The rows are grouped in 4 different ways at once. Each group adds its own fixed numbers to the row, and there is some noise. The rows also spread widely along 11 directions, which tell nothing about the answers.
(in the rows, 128 means zero)
Some rows, each with its group in each grouping after it:
[160 147  98  75  87 185  73 129 106 156 167 164 116 108 145 136 135 143
 117 172 141 179 143 146  61 130  97 177 164 142 126 109 135  88 157  56]  dab j_434 (1) j_681
[129 141 132 127 139 115 112 148 152 140 102  49 156 106 118 142 205 134
  69  73 112 123 173 162 135 104 124 107  94 130  90 164 158 189 105 116]  Begi j_828 (2) j_356
[ 94  73 149 160 133 135 135 153 112 133 118 102 125 122 115 149 187 145
 140 158  73 109 157 162 100 172  87 131 105 144 136 118 143 113 129 133]  Fesik j_434 (1) j_570
[180 161  97 129 140 102 142 137 155 136 157 134 150 107 125 126 118  62
 167 155 158 115 106 116 121 103 124 131 136 125 144 148 160 165 190 126]  dab j_741 (0) j_570
[187 117 144 132 102 150  89 151 210  95  80 139  78 157 171 119 144 121
 191  94 137 121 162 160 128 126 119 153 122 141 112 136 142 179 131 110]  goman j_293 (0) j_356
[ 87 148 124 107 134 136 107  98 120 123 111  68 146 121 120 145 155 165
  62  72 120 141 134 126 128  78  94  93 106 138 106 141 121 136  89 124]  Fesik j_741 (2) j_681
[122 104 128 101 109 151 135 157 126 115 143 167 117 144 104 116 128 114
 110 111 120 187  88 132 134 101 131  98 161 110 108 165  82 138 124  61]  geru j_293 (1) j_356
[164  79 131  68  84 133  80 151 158 148  85 198  32 178 198  67 103 190
 119 121 176 110 128 111 137 144 136 127  95 138 124 133  84  64  81 107]  kefa j_438 (1) j_356
[124 113 148 110 138 113 140 149 169 113 118 134 106 164 122 107 114 143
 149 104 141 129 118  92 176 106 139  65 108 135 104 118  98  94 104 152]  Begi j_828 (1) j_570
[127  90 130 147 130  78 141 104 168 134  93 144 143  89 141 116 165 107
 120 243 134  53 130 157 101 149 119 150 115 148 106 163 120 108 176 112]  goman j_438 (2) j_681
[118 177 118 102 128 172 115 102 143 119 144 119 132 130 116 120  86  95
 125  27 161 146 121  86 176  63 165 128 174 123 138 127 135 178 123 123]  kefa j_741 (1) j_570
[171 158 142 141 105 185  82  76 181 119  92 151 108 116 169 116 122  93
 163 110 178 103 172 121 121 113 149 185 181 132 108 121 142 171 160 115]  geru j_828 (2) j_356
[159 133  92 124 159 118 118 171 138 121 157 131 106 186 126 141 116 111
 178  71 122 153  62 117 134  93  89  77 115 115 170 146 138 164 140 118]  Begi j_828 (0) j_356
[152  95 115  97 125 101 100 176 151 139 138 168 117 127 138 123 168 109
 154 181 119 119  89 170 112 121 106 139 141 137 144 175 110 116 153  47]  goman j_828 (2) j_356
[183 133  77  89 133 106 121 130 149 135 136 152 134 119 137 115 126 130
 132 217 175  92  72 127  77  93  52 111 102 132  97 136 116  91 183 105]  dab j_741 (0) j_356
[131 120 141 109  97 137 137 137 146 135 135 155 136  93 113  93 146  87
 112 138 143 159 145 133 162 116 184 141 178 125  95 166 114 147 139  68]  geru j_434 (1) j_570
[142 124 120 161 126 158 131 162 152 115 136 116 122 115 115 151 162  73
 161  87  93 150 114 188 105 123 118 145 145 130 156 168 159 230 157  75]  kefa j_434 (1) j_681
[155 176  78  55 142  96  93 158 118 162 207 136 158 124 112 129 130  97
 114 136 149 162  88 122 145  63 121 101 158 119 151 154 123 109 154  62]  dab j_438 (0) j_356
[169 127 137 121  75 186 151 113 119 150 143 174 109  98 132 120 120 114
 118 175 162 187 185 103 105 158 154 162 177 114  85 130 128 109 170 108]  geru j_741 (1) j_356
[149 116 119 140 145 124  93 156 126 146 128 119  95 157 164 141 158 152
 162 128 119  97 155 142 110 163 102 132  94 138 168 101 162 114 124 160]  Begi j_434 (2) j_356
[141 198 107  95 138 161  69 120 173 111 137  85 157 116 127 139 151 107
 104  26 141 139 138 141 150  47 138 127 141 122 121 134 145 203 115  95]  dab j_293 (1) j_356
[164 146 156 154 125 169 149 139 163  92 112 106 109 145 114 147 133  95
 167  60 135 169 137 134 143  90 122  92 148 120 100 143 134 193 146 134]  geru j_741 (2) j_356
[113 143 142 116 131 168 145 121 135 108 169 125 147 129  78 157 124 123
 162 154 130 173 143 104 139  88  99  86 168 129  77  93  93  65 158 134]  goman j_828 (1) j_356
[169 110 110 100 113  85 104 179 156 146 102 103  95 152 157  92 160 157
 100  89 145 122 126 151 154 123 123  99  70 129 112 179 137 159  85  95]  Fesik j_434 (0) j_356
[117 124 143 140 113 191 145 131  83 134 148  97 112 140 105 168 143 148
 124  99  99 189 177 122  99 154  89 114 129 120 120 109 146 122 129 145]  Fesik j_741 (1) j_356
[119 126 135 144 138 163 128 106 100 134 137 118 111 148 127 141 120 142
 133 107 127 141 141 103 100 150 110 124 118 107 148 101 134 122 132 158]  dab j_828 (1) j_356
[183 140  83  83 124 116  90 145 186 130 114 143 131 114 156 114 133 138
 108 162 169  98 107 141 104  91  89 132  98 136  77 145 125 120 146  96]  goman j_293 (1) j_356
[110  88 123 111 128 100 159 130 133 114 155 196 123 137 104  88 105  90
 156 171 144 134  77 104 174 108 167  94 171 116 128 147  76  86 152  86]  goman j_434 (1) j_356
[143 110 140  87 100 142 141 160 123 127 159 155 109 132  97 114 121 129
 137 160 137 205 136 119 142 107 122 101 162 137  78 133  94  63 136  95]  goman j_434 (2) j_570
[ 78 109 104 105 134 145 139 110  62 145 133 125 141 134 101 124 113 157
  46 107 111 168  98 109  93 125 100 120 126 112 124 143 111 112 107 112]  Fesik j_293 (1) j_570
[127 165  91  68 149 128  49 149  85 168 200 149 114 172 168 134 118 146
 141  84 129 153 102  90 135 107 122 135 144 116 209 122 128  92 102  97]  geru j_828 (0) j_356
[ 74 121 140  85 119 147 102 128 111 135 154 102 166  95  83 148 195 136
  76 128 100 151 147 162 137  79 127 125 171 142 101 138  98 104 107  69]  kefa j_434 (2) j_356
[132 153 138 109 117 142  90 114 191  96 134 127 139 122 128 117 142  88
 180 113 151 117 153 137 187  71 157 134 183 149 105 121 111 139 137  94]  goman j_434 (0) j_356

New rows, each followed by its group in each grouping:
[154 157  84  89 148 119  86 107 147 147 122 158 105 155 174  95  74 137
 124 107 184  92  98  70 139 107 128 131 114 131 141 114 134 107 125 148]  Begi j_828 (1) j_570
[133 106 127 125 157  74 135 174 161 118 101  96 113 164 120 117 159 132
 100  66 114 114  92 145 167  88 127  50  74 124 127 182 124 177  94 125]  Begi j_438 (2) j_356
[ 70 128 132 167 176 123 113 108 143 123 103  69 160 117 124 155 188 102
 111  58  81  67 156 152 145 121 140 124 120 124 167 140 168 208 115 141]  Begi j_438 (1) j_356
[161 128 130 131  98 194 140  98 120 123 101 163  86 159 141 110  80 140
 102  87 163 190 141  88 104 141 129 130 129  98  91 128 121 149 124 146]  geru j_293 (1) j_356
[164  99  96 127 133 106 120 157 140 154  88 130  97 133 160  96 129 118
 104 101 142  90  92 151 104 149 117 148  80 119 150 180 159 203 121 102]  kefa j_434 (1) j_570
[180 136  92 115 128 120  76 155 174 143 121 153 118 117 176 110 151 100
 151 148 154  77 108 159 113 124 126 160 123 131 144 158 150 167 154  78]  geru j_434 (1) j_356
[165 147 129  94 102 185  99 141 130 144 148 162  71 165 154 123  77 150
 180 107 165 161 154  90 133 139 131 144 152 138 131  73 125  69 122 149]  kefa j_434 (1) j_570
[ 95 183 151 135 133 172 102  83 119 137 161  97 155 104 115 146 137  82
 133  49 134 147 198 102 175 112 200 151 191 114 157 105 149 175 129 130]  dab j_828 (1) j_356
[156  83 142 129  87 165 135 138 102 159 113 162  71 137 142 106 125 149
 115 142 144 159 170 127  99 196 144 155 121 118 121 133 131 113 123 124]  kefa j_434 (1) j_356
[138 155 116 114 135 153  86 136 127 165 157 145 105 139 169 137 117 116
 163 107 136 124 172 102 138 149 151 167 155 138 183  99 169 116 141 143]  Begi j_438 (1) j_570
[196 133 103 116 127 104 138 155 181 129 107 122 131 105 125 103 138 100
 119 146 167 114 104 144 118 103 112 112  98 126  75 165 143 175 158 102]  dab j_434 (1) j_570
[170 133  93  92 111 137  96 120 117 171 139 150 125 114 169 124 140 159
 111 216 159 112 145 119  62 142  75 160 107 132 106 117 139  74 157 119]  geru j_741 (0) j_356
[124 107  74  91 140 104 116 133  77 162 152 170 134 121 135 118 115 131
  86 189 131 135  78 123  76 137  91 152 128 123 150 152 123  88 147  99]  goman j_293 (2) j_570
[119 126 103 113 160  91  99 142 146 129 132 119 118 168 148 117 133 121
 138  71 122 102  79 121 157 101 127  95 111 121 172 146 128 159 107 119]  Begi j_828 (0) j_356
[ 94  81 158 152 116 187 153 105 122 103 110 160  96 154 107 127 118 121
 145 111 110 157 138 122 121 145 127 114 171 126 122 120 108 115 137 126]  Begi j_438 (1) j_356
[ 95 131 131  89 119 183  87 115 119 128 123 108 125 131 116 135 135 175
  93  80 124 141 154 116 122 100 103 132 139 141 101  94 107  95  88 120]  kefa j_434 (1) j_570
[124 152 153 138 118 168 116 105 102 171 116  74 127 115 149 147 155 164
  83  96 128 146 235 109 104 177 134 146  92 108  98 108 170 137  99 178]  geru j_828 (1) j_356
[ 67  78 160 168 128 174 152 105 102 112 128 142 118 139  96 150 147 123
 145 132  79 135 154 130 119 161 120 123 164 127 145 108 117 108 139 140]  Begi j_438 (1) j_356
[159 141  72 161 159  76 169 131 117 160 149 133 158  98 125 129 117  57
 101 172 148 111  66 129  92 130 120 126 102 109 154 183 158 190 184 133]  kefa j_293 (2) j_681
[186 106 109 136 106 121 145 134 130 141 133 191  86 141 159 117  89 113
 163 205 153 145 110 117  81 173 111 145 116 126 137 143 128 100 176 129]  goman j_293 (2) j_681
[181 164  81  83 104 180  76  74 143 128  79 137 115 126 167 110  98 154
  75 103 197 117 125 113  78  77  82 148 125 131  81 125 138 139 139 124]  Begi j_741 (2) j_356
[ 81 130 126 116 138 184 110 104  97 123 160  92 183  94  81 185 181 145
 107 173  82 144 158 153  63 107  44 144 160 136  84 100 115  83 154 101]  goman j_828 (1) j_356
[177 123 114 133 117 118 107 118 177 134 117 175 100 130 172 101 131 111
 184 204 178  65 144 128 129 143 135 150 138 153 124 101 132  81 172 143]  Begi j_434 (2) j_356
[168 119 106  66 128  99 114 166 142 155 108 138  79 166 164 103  96 184
 108 132 166 125 126  96 133 131  95  93  60 127  96 136 121  68 101 151]  goman j_438 (1) j_570
[158 141 138 144 144 106 130 164 184 114 126  82 133 120 119 139 165  95
 184 121 124 103 140 146 152 110 117 109 108 139 124 126 147 171 145 144]  dab j_434 (0) j_570
[129 161  84 103 172 146 105 134 126 106 146 100 121 184 127 154  93 167
 143  65 140 133  85 100 126  69  48  61  90 117 119  93 124 110 108 159]  goman j_434 (1) j_356
[ 56  90 150 136 138 143 169 102  99 100 139 116 161 120  62 139 147 117
 107 143  87 144  95 127 107  98  97 100 160 129 121 126  89 117 143 115]  dab j_741 (0) j_570
[133  76 129 136 115 115 135 124 123 142  72  95 120 119 142 111 172 167
  73 159 122  99 169 159  78 172  86 143  61 121  85 152 147 146 114 129]  goman j_434 (0) j_356
[101 131 159  95 112 142  63  89 167 134  64  95 140  98 162 118 187 177
  77 106 135  74 186 142 122 103 128 166 129 153  84 126 114 125  88 110]  geru j_828 (2) j_570
[158 145 124 126 121 158  91 115 161 115 120 164  89 154 167 109  98 108
 177  84 160 115 127 110 137 120 157 150 148 127 162 110 132 153 136 122]  dab j_293 (1) j_356
[145 103 128 139 109 158 127 140 115 131 122 138 110 129 128 140 148 118
 127 138 110 160 150 156  80 157 105 153 138 120 131 146 147 149 146 108]  goman j_293 (2) j_356
[141  86 153 124 122  57 142 167 164 163 109 129  89 133 171  86 147 125
 147 132 143  72 161 116 190 170 196 133  81 138 164 156 138 129 105 156]  kefa j_741 (0) j_570
[115  63 153 131  88 161 112 135 129 120  90 150 100 130 140 127 161 149
 143 171  91 130 164 162  68 175  96 183 144 149 127 127 122 107 132 102]  goman j_293 (0) j_570
[139 161 122 120 126 137 131 138 114 158 153  71 152  96 116 145 155 127
  96 109 134 160 207 128 133 139 136 125 110 113  97 128 169 144 121 139]  goman j_434 (1) j_356
[165 169 136  94  94 204  50 104 203  90 114 133 110 144 165 132 127 132
 187  85 165 139 184 127 140  77 121 172 180 156  92  85 123 123 130 110]  goman j_293 (0) j_356
[111 164 159 117 116 140  93  89 148 153 114  85 143  91 151 138 167 142
  83 111 141 124 220 117 151 111 165 148 133 141  95 120 133 126 103 147]  geru j_438 (2) j_681
[ 99 143 131 117 157 124 117 142 158  97  95  53 157 129 105 145 175 126
  86  12  99 120  94 150 155  39  99  76 108 127 109 174 132 223  91 101]  geru j_741 (2) j_570
[153 108 136 122  88 104 139 115 183 127 105 173 133  81 131  81 147  73
 104 187 163 134 138 148 145 120 188 160 164 140  85 194 102 155 164  62]  goman j_293 (2) j_681
[131  98  96  95 116 123  83 100 133 145  75 154  95 136 184  67 116 168
  60 108 177  75 118 116 122 139 143 144  91 120 122 143 126 127  91 107]  Begi j_434 (1) j_356
[150 120 143 134 129 139  90 130 146 140 113 137  69 171 195 136 129 183
 194 129 137  83 183  97 129 169 111 132  90 152 162  56 144  53 115 205]  Begi j_741 (2) j_356
[124 154 106  41 113 142  47 134 141 146 133 136 104 152 159  94 126 161
  80  32 161 148 122 114 179  64 152 120 144 132 138 153 111 126  72  64]  Fesik j_438 (1) j_356
[147 134 147 122 124 133 179 132 136 153 165 141 132 104  92 140 124 102
 140 200 153 154 173  97 157 135 146 100 147 125  75 122 108  68 164 152]  kefa j_438 (1) j_356
[172  83 139 129 102  85 188 169 166 118 107 137 114 120 101  89 145 106
 122 190 154 153 130 145 152 127 136  82 104 119  47 185  99 133 146 104]  goman j_434 (0) j_356
[126  88 118 116 116 125 122 114 115 128 116 181  93 148 154  98 113 123
 138 137 146 109 101 118 123 137 140 143 141 124 162 151 110 118 135  98]  goman j_741 (2) j_356
[ 86 104  99  74 122 139 101 107 100 120 168 215 118 152 133  94  87 117
 126 128 145 137  56  97 149  89 153 132 197 117 174 145  76  79 135  52]  goman j_741 (1) j_356
[109 134 130  98  99 146 103  59  91 157 119 132 141 105 146 109 130 159
  65 152 163 112 181  95 106 140 148 162 134 125 117 109 121  86 119 133]  dab j_741 (0) j_356
[133 106 111 116 105 159  92  71 149 120  88 160 130 110 156 114 136 137
 115 194 157  81 142 133  69 132  91 193 147 139  96 115 112  98 155 106]  goman j_293 (0) j_356
[ 58 107 185 124 104 161 110 110 154 100 131  93 141 109 100 148 197 137
 135 120  83 141 187 154 163 101 150 134 177 161 110 110  83 103 104  95]  kefa j_434 (0) j_681
[138 134 122 110 101 116  89 103 160 169 102 128 161  56 162 100 190 119
  56 172 152  85 196 148 124 148 181 190 130 127  89 162 139 150 133  88]  geru j_293 (1) j_356
[124 117 141 141  86 185 111  80 129 128  88 150 103 129 151  88 114 108
  97  65 154 145 174 118 135 152 191 180 161 114 129 148 138 186 115 101]  Fesik j_293 (1) j_356
[150 142 125 150 138 137 123  76 190 104  73 120 130 116 136 118 121  88
 133 116 177  76 137 131 135  86 129 138 138 128  91 152 139 184 163 132]  goman j_438 (2) j_356
[184 105 151 135  84 204 126 144 115 142  89 150  42 172 172 119 106 160
 130  89 142 188 188 121  83 188 116 148 108 107 115 131 153 148 117 139]  geru j_438 (1) j_356
[ 92 125  92 113 149 119  77  87 130 149 105 138 142 122 168 110 132 142
  88 118 133  49 117 113 109 131 132 169 117 135 163 118 142 129 117 134]  Begi j_293 (1) j_570
[161  99 133 152 129 111 190 123 145 131 122 157 117 129 103 109 114 104
 132 200 162 145 113 105 126 140 119  85 126 117  71 142 103  96 177 150]  Begi j_828 (2) j_356
[135 108 109 115 131 148  93 111 142 126  83 166  76 172 175  95 100 143
 115  56 150 106 105 114 134 123 139 133 121 117 157 146 129 155 109 113]  Begi j_438 (1) j_356
[153 134 105  85 115 120  80 144 169 148 102 134 125 108 157 110 145 123
 110 121 149  98 140 146 134 105 132 165 130 145 119 161 144 148 128  77]  goman j_438 (1) j_570
[113 147 125 119 120 132 124 133 116 151 169  88 183  76  94 146 200 101
 100 150 109 150 188 156 146 121 145 137 162 134 104 140 145 137 145  95]  Begi j_434 (0) j_356
[129  73 140 198 144 163 182 109 106  99  78 129  90 166 113 136 112 137
 142 131 119 125 115 127  76 164  63  93  93 115 114 109 134 143 151 186]  Begi j_434 (2) j_356
[131  61 111  91 103 115 108 145 105 161 143 210  81 154 146  96 124 124
 131 190 133 123  86 136  99 151 125 159 148 130 174 164  98  79 143  62]  kefa j_438 (0) j_356
[158 151 115 104 114 136 116 132 150 128 117 130 114 145 140  95 115 107
  97  44 164 169 136 107 171  99 176 116 131 115 119 161 135 188 104 116]  Begi j_293 (0) j_356
[208 153  83  75  98 122 124 128 159 147 123 155 122 104 146  91 112 129
  84 168 204 127 115 121  99  98 114 120 106 119  72 152 127 130 163  96]  dab j_741 (1) j_356
[154  96  94 127 147  84 151 163 146 127 126 156 122 131 126 102 116 102
 145 172 136  98  63 134 119 125 101 110 107 119 126 166 135 137 160 104]  goman j_434 (1) j_570
[139 131 128 129 127 117 107 107 142 161  87  96 117 119 163 114 142 143
 103 133 150  79 179 120 116 156 118 159  93 140 116 135 165 136 122 161]  Fesik j_438 (0) j_570
[106 134 171 119 108 176 106 123 107 139 153 124  88 153 149 145 132 167
 164  85 118 155 214  95 149 157 163 130 136 130 167  60 131  70  96 171]  dab j_741 (1) j_356
[ 93  79 136 175 152 107 202 145 106 117 135 116 132 134  86 136 143  92
 131 117  91 132 108 137 136 149 135  82 115  95 146 174 131 172 142 127]  goman j_741 (1) j_356
[ 94 181 125 114 141 156 117  85 111 132 162 117 143 128 114 127  95 107
 113  56 148 155 153  70 168 102 180 125 160 114 147  98 131 134 113 159]  dab j_293 (1) j_570
[ 99 102 157 112 113 158  86 136 166 104  98 102 116 143 144 140 178 174
 130  83 102 118 188 147 136 119 118 130 110 144  99 102 111 111  78 121]  goman j_293 (1) j_356
[129 123 113  78 102 161  67 111 114 160 116 145 106 122 167 112 137 155
  82 108 141 136 169 137 107 132 131 181 139 127 132 142 141 126 112  78]  goman j_438 (1) j_356
